The groups are shells around one centre, one inside the other: the same stretched ball of 6 dimensions in 9 sizes.
Known rows, each followed by its group:
[  7 -20  14   6   3  -2  19  30  19  11 -12 -31 -11 -10 -31 -10  19 -13
  16  34 -13]
(6)
[ 23 -14 -20  -7   3   5  -1  10  26 -16 -17  12  20  53 -45 -48   5 -16
  41  18  -6]
(6)
[  1  -4 -21   7  -3   5  -9   4   6  -9  -2  -9  -3  43  -1 -10  17  -7
  -5 -11  -4]
(3)
[  0 -12   4  21  -4  -3 -11 -19 -33 -18  -4 -42  26  29  28  16  34  -6
 -37 -17   6]
(1)
[  0  -7  -6  12   4   8 -10   6   2   0  -4   5  -4  41 -15 -14  17 -14
 -13  -1   0]
(4)
[ 11 -17 -33  -2  -6   9  -5   7  14 -16  -8  -7  -2  52 -15 -26   7  -9
  23   4  -5]
(8)
[  6   2  -1   5   7   1   4  23  24   8  -7   2  -3  21 -32 -23  20 -13
   7   9  -7]
(4)
[  7 -12 -15   5  -4   1   8  18  12  -1  -6 -30 -11  17 -10  -8  20  -5
  12  11  -5]
(5)
[ 16 -13 -41  -6  -4  11 -12   1  18 -24 -10  10  10  72 -23 -40   2 -11
  32  -1  -4]
(5)
[  6  -8  -5   5   6   7   1  19  18   5  -8   7  -7  32 -34 -25  14 -15
   8  15  -3]
(3)
[ -5 -14  20  24   6   4 -17 -14 -30  -7  -5 -12  20  33   8   6  28 -17
 -47  -8   4]
(6)
[ 11  -9  19  15   9  -4   1   1  -9  -3 -12 -14  30  19 -21 -12  31 -17
 -11  12   6]
(8)
[ 11 -12 -13  -1  -2   2  -8   2  18 -19 -11  -4  19  44 -16 -28  10 -12
  18  -1 -17]
(2)
[ -2 -18  13  23   5   5   1   6 -24   7  -5 -26  -6  14  -4  10  30 -14
 -32  14  14]
(8)
[-12 -21  27  30   1   1  -6  -6 -37   3  -1 -45   0   3  24  30  35 -11
 -56  -1   3]
(6)
[ 11 -20  11  14   5   0   0  -3 -16  -9 -13 -22  25  25 -13  -8  26 -15
  -8  15   8]
(7)
[  1   2 -25   4  -1   7  -3  19  20   3  -1   0 -21  38 -17 -17  15  -7
   4  -3  -4]
(7)
[ -3   0   6   8   3  -2  -3  15  21   2  -4  -7  -1  17 -12 -12  19 -11
  -7  -4 -20]
(3)
[ 16  -2 -45  -9   2  14   2  30  42   1  -8  26 -23  58 -53 -50   2 -12
  44  16   0]
(5)
[ 10 -23 -15  15  -4   6  -6 -13 -31 -19  -8 -35  16  43  10   2  26  -8
 -13   2  18]
(1)
[ -4 -12  43  28   4 -12  -6 -16 -34  -8  -8 -47  40  -2  22  23  43 -13
 -51  -8  -3]
(2)
[  7 -25  19  11   4  -1  12  16   2   3 -13 -30   4   0 -23  -7  22 -15
   3  30  -6]
(2)
[  4 -25  11  18   3   5 -10 -12 -26 -13 -10 -19  22  36  -1  -2  23 -17
 -24   5   6]
(2)
[ 11  -2 -29   8  -1   6 -13  -8  -7 -18  -5  -2  17  63  -4 -18  21  -9
  -3 -13  13]
(7)
[ -5   1  18  16   4  -6   6  17   5  12  -2 -29  -5  -5  -3   7  32  -9
 -23   1  -9]
(8)
[  4 -11   3   6   3   2  -8   4  11  -9  -9   0  14  34 -18 -21  14 -16
   1   2 -15]
(7)
[ -4 -22   1  16   6  15  -2  16  -6  11  -4  -3 -26  29 -22  -6  15 -17
 -16  20   7]
(6)
[  3  -5  -5   4  -1   0  -7   5  16 -10  -7  -8  11  33  -9 -17  16 -11
   2  -7 -17]
(3)
[ -4 -20   1  14   1   8   6  21   0  12  -4 -25 -29   9 -12   3  19 -11
 -11  19  -2]
(8)
[  1 -11  -2  14   3   6 -17  -9 -12 -12  -5  -2  15  48  -2  -9  19 -15
 -22  -9   1]
(0)
[ 10 -15  -3   8   5   7  -4   5   0  -6 -11   1  10  40 -26 -22  17 -17
   2  13   5]
(4)
[ 10   5 -18   1  -1  -2  -5   7  21 -11  -6  -4  14  39 -13 -23  19  -7
  11 -11 -10]
(7)
[  2   0 -11   1   5   8  -7  20  33   3  -5  22 -10  42 -35 -33   7 -16
  11   2 -16]
(1)
[ -3  -7  -6  14   1   6 -18  -7  -9 -10  -2  -2   8  47   3  -7  19 -12
 -25 -15  -2]
(0)
[  1 -16 -25   3  -1  15  -4  20  18   1  -4   4 -29  44 -25 -22   4 -12
  12  12  -5]
(0)
[  1   5 -21  -2  -3   2  -2  23  38   0  -2  -1 -14  29 -18 -23  11  -6
  16  -7 -23]
(1)
[  7  -3  12   7  -1 -12   0   2  11 -13 -10 -29  32  11  -1  -8  27  -8
  -1  -7 -20]
(2)
[  3 -19   8  19   0   0   3   0 -23  -3  -7 -40   7  13   4  10  31 -10
 -22  10  10]
(0)
[  5 -16  -3  17   3   7 -12 -11 -25 -12  -7 -12  16  46  -1  -4  24 -14
 -23  -1  14]
(4)
[  2   2   9  10   5  -5   7  21  17   9  -5 -17  -1   4 -18  -8  28 -10
  -5   6  -9]
(7)
[ -1 -15   9  20   5   6  -3   4 -18   4  -5 -17  -2  23  -6   3  26 -14
 -28   8   9]
(4)
[  2 -18  13  12   6   4  12  26   8  15  -9 -19 -17   2 -29  -7  21 -15
  -1  29  -3]
(8)
[ 14  -1 -26   0   0   4  -2  11  19  -9  -8   2   6  46 -25 -30  16  -9
  20   1  -1]
(3)
[ -1 -25 -16  11   3  20   0  21  -2  11  -4  -1 -39  37 -27 -12  10 -15
  -3  25  11]
(6)
[ -1 -11  27  22   5  -6  -1  -3 -22  -2  -7 -36  21   4   7  13  37 -12
 -35   1   1]
(3)
[  8   4 -18   7   3   3  -6   7   8  -5  -4   3   7  45 -17 -20  22 -10
  -2  -6   5]
(4)
[ -2 -13 -17  18  -6   6 -16 -15 -28 -17  -1 -28   6  47  25  10  26  -6
 -31 -18   9]
(1)
[  2   1 -38   9  -2  13 -15   1  -3  -8   1   5 -11  65  -2 -13  17  -7
 -11 -16  13]
(2)
[  5  -3  25  20   4 -13   5  -3 -17  -3  -8 -44  32  -2   7  12  43  -8
 -28  -2   2]
(5)
[ 18 -15   5   2   3  -5   9  11  14  -9 -17 -21  25  17 -29 -24  20 -13
  23  21  -8]
(1)
[ 14   5  12  12   8 -10   1   0   0  -6 -11 -12  39  22 -18 -15  35 -13
  -7   0   4]
(5)
[ -2  -9  30  15   3  -9  -4   0   1  -6  -9 -28  27   4   2   1  27 -13
 -21  -4 -22]
(0)
[ 19 -13 -10   0   3   1   3   9  14 -11 -15  -4  20  37 -34 -32  15 -14
  26  17  -1]
(0)
[ 17  -9  -3   0   3  -2  -8  -4  14 -22 -15   3  41  47 -25 -35  14 -16
  18   1 -12]
(5)

New rows, each followed by its group:
[  2   1   7  15   8   1  -4   8  -1   5  -5  -1   7  27 -17 -10  28 -14
 -19   1   5]
(0)
[ 12   3  10  11   6  -9  -2  -2  -1 -10 -10 -14  39  24 -11 -13  33 -12
  -9  -5   1]
(0)
[ 10   3 -35   3  -2   6 -14  -3   6 -18  -4   5  12  65  -7 -24  17  -7
   4 -17   4]
(0)
[  9   9  -1   5   6  -5 -14  -4  15 -16  -9  13  39  47 -17 -29  21 -14
  -2 -17 -11]
(1)
[  5 -14  -2   3   1   3  -1  14  18  -4  -9  -7   1  27 -22 -20  12 -14
  10  10 -16]
(3)
[ 17 -26 -26  -1   1  14  -4   7   8 -14 -14   7   3  59 -35 -37   4 -16
  28  21   4]
(5)
[  6 -15 -25   2  -3   9   0  15  14  -5  -6 -10 -15  39 -18 -19  10  -9
  15  10  -4]
(3)
[ 15   6  -9  -2   7  -2   7  25  36   3 -10   8   7  27 -44 -37  18 -13
  27  12  -7]
(1)
[ -5  -4  -7  19   0   5 -10  -1 -16  -2   1 -17  -5  34  10   7  28  -8
 -33 -12   7]
(7)
[  1 -19   7   3   5   7   1  23  26   5 -10   4 -12  21 -36 -25   6 -19
  12  21 -21]
(6)
[ 15  -3 -29  -2  -5   0 -10  -4  14 -26  -9  -7  26  56  -7 -27  15  -7
  19 -14  -8]
(5)
[  6 -21 -45  -1  -6  20 -13   6  10 -15  -5   7 -19  71 -16 -28  -1 -10
  18   2  -1]
(6)
[ 11 -10 -20   2  -3   3   0  10  13 -10  -9 -13   4  37 -16 -20  16  -8
  17   5  -4]
(3)
[  6 -12 -39  -4  -3  16  -3  25  31  -1  -5  11 -32  52 -33 -33   0 -11
  29  11  -8]
(8)
[ -1 -10  30  14   6  -6  -8  -2   1  -7 -10 -13  30  14  -6  -7  24 -17
 -21  -3 -20]
(2)
[  6  -1   5  11   6  -2   9  20  10  10  -6 -14  -1  10 -24 -10  29 -11
  -3  12   2]
(8)
[ 10  -3 -15  10  -1   0  -7  -5  -6 -15  -6 -15  20  43  -2 -11  26  -8
  -6  -9   7]
(3)
[ 19 -15 -27   1   5  13   4  17  11  -2 -12   9  -5  51 -46 -37  12 -15
  28  27  17]
(6)
[ 10 -23 -20  11   1  13  -4   2 -14  -7  -8  -9  -5  49 -16 -14  17 -13
  -1  15  18]
(7)
[  6  -2  24  21   7  -9  -6 -13 -23 -10  -8 -25  44  19   5   3  40 -13
 -34  -9   6]
(0)
[ -1 -15  -8   9  -5   4  -3   8   2  -6  -4 -27  -8  24   3  -1  18  -7
  -6   0 -10]
(8)
[ -3 -10  13  16   9   6   2  19   2  15  -4  -5 -15  14 -23  -6  22 -16
 -19  15   1]
(2)
[ 12   0  -9   6   1  -3  -7  -4   4 -16  -9  -8  31  42  -9 -19  25 -10
   1  -9  -1]
(3)
[ 13 -12 -50  -2  -5  16  -5  11  12 -12  -5   4 -16  66 -22 -30   6  -8
  25   5   9]
(0)
[  8 -22  18   7   8   3  10  22  14   7 -14 -10  -1   8 -39 -20  15 -19
  11  33  -9]
(1)
[ -1   2  21  14  10  -3   1  16  11  11  -6  -4   5   8 -22 -10  28 -15
 -17   5  -8]
(0)
[  5 -17   6  19   3   3   2   2 -22   0  -7 -29   5  20  -5   4  31 -12
 -20  12  15]
(7)
[  3  13  -8   3   3  -4   1  21  31   4  -3  -1   0  22 -20 -20  22  -8
   5  -8 -14]
(2)
[  1 -15  35  17   4  -9   1   0  -8  -4 -11 -36  27  -3   0   5  31 -14
 -22   5 -14]
(7)
[  5 -20   4   8   2   4   7  19   9   4  -9 -19  -8  13 -22 -11  17 -13
   6  21  -8]
(3)
[ 11 -12 -32  -2   3  16   3  26  25   4  -7  15 -26  49 -45 -36   5 -14
  28  22   4]
(8)
[ -2 -11 -21   2  -1  13  -4  23  24   4  -3   5 -31  38 -24 -21   5 -12
  10   8 -12]
(8)
[ 16  -3 -15   4   1  -1  -6  -4   4 -18 -10  -6  29  47 -14 -24  22 -10
   8  -4   3]
(4)
[ 14  -4 -27  -8   0   5   7  29  43  -1 -10   6 -11  35 -43 -40   7 -10
  42  16 -13]
(8)
[ -2 -18  17   8   6   5   8  29  21  15  -8  -9 -20   2 -33 -14  13 -17
   3  26 -18]
(1)
[ 11   3 -11   4   1  -4   1   9  14  -8  -7 -12  15  30 -15 -19  24  -8
   8  -3  -4]
(7)
[  6  -8 -18   6  -1   6 -14  -4   1 -16  -6   0  13  55  -7 -19  15 -12
  -3 -10  -2]
(3)
[ -2   1  27  24   4 -11 -10 -15 -25 -10  -5 -31  39  14  19  14  41 -10
 -46 -20  -1]
(0)
[  2  -1 -18   6   3   9  -4  17  15   4  -3   6 -15  40 -22 -20  15 -11
   0   1  -1]
(3)
[  7 -15   7  18   4   1  -4  -6 -22  -8  -9 -21  21  29  -5  -2  30 -14
 -20   6  13]
(3)
[ -1  -5  16  18   4  -3 -13 -10 -14 -10  -5 -15  28  28   7   1  29 -13
 -32 -14  -5]
(3)
[ 11 -11 -18  -8   2   7   6  32  46   2 -11  11 -15  32 -49 -42   1 -14
  41  22 -20]
(2)
[  6  -6  23  17   8  -6  -7  -9 -13  -9 -10 -12  39  24  -8  -7  32 -16
 -24  -2   1]
(7)
[ 10   9  -7   3   5  -3  -3  10  23  -5  -8   6  19  35 -25 -28  22 -12
   9  -5  -8]
(7)
[ 10 -11 -33   1   0  13   0  17  14  -2  -6   3 -17  49 -29 -27  10 -10
  19  13   7]
(3)
[ -1 -13  -3   9  -2   3  -6   7   6  -6  -5 -16  -2  27  -3  -7  16 -10
  -7  -2 -13]
(4)
[ 20  -4 -44  -3  -1  10 -17  -8   9 -28 -10  19  24  85 -23 -42   9 -11
  23  -9   8]
(6)
[ 15  -7 -14  -3   2   2 -12  -2  21 -23 -13  13  32  57 -26 -40   9 -15
  22  -4 -14]
(6)
[ 15 -11 -20   9  -1   4  -4  -4 -11 -16  -9 -16  18  48  -8 -14  24  -9
   2   2  15]
(7)
[  5 -17   1   2   3   5   3  21  25   2 -11  -2  -7  22 -33 -25   8 -16
  17  20 -17]
(0)
[  5  -5 -36   3  -2  13   0  22  18   3  -2   2 -30  46 -23 -21  11  -8
  13   6   5]
(0)
[ -7   2  12  20   4  -2 -10   0  -9   1   0 -15   7  20   7   6  31 -10
 -38 -15  -4]
(7)
[  2  -5  15   9   7  -1  -2  12  16   1  -9  -1  11  19 -23 -18  19 -16
  -4   6 -16]
(3)
[  0  -2  24  13   7  -6   6  18  12  10  -7 -18   6  -3 -19  -5  29 -13
 -12   9 -13]
(3)
[  5 -22  -9   9   2  11   8  20   1   7  -8 -17 -22  23 -24 -10  17 -12
   5  27   7]
(0)
[  3 -16  26  14   3  -7   1   1  -5  -6 -11 -31  25   5  -5  -1  27 -14
 -14   8 -13]
(4)
[  0 -12 -42  -1  -6  17   2  30  26   6   0  -3 -49  41 -22 -19   4  -6
  20  10  -4]
(6)
[  7 -30 -20  16  -1  16 -13 -13 -33 -16  -7 -13   4  61  -2  -6  17 -14
 -16   8  23]
(5)
[ -3  -6  23  18   7  -3   3  13  -2  10  -5 -20   1   2 -10   3  30 -14
 -25   7  -5]
(3)
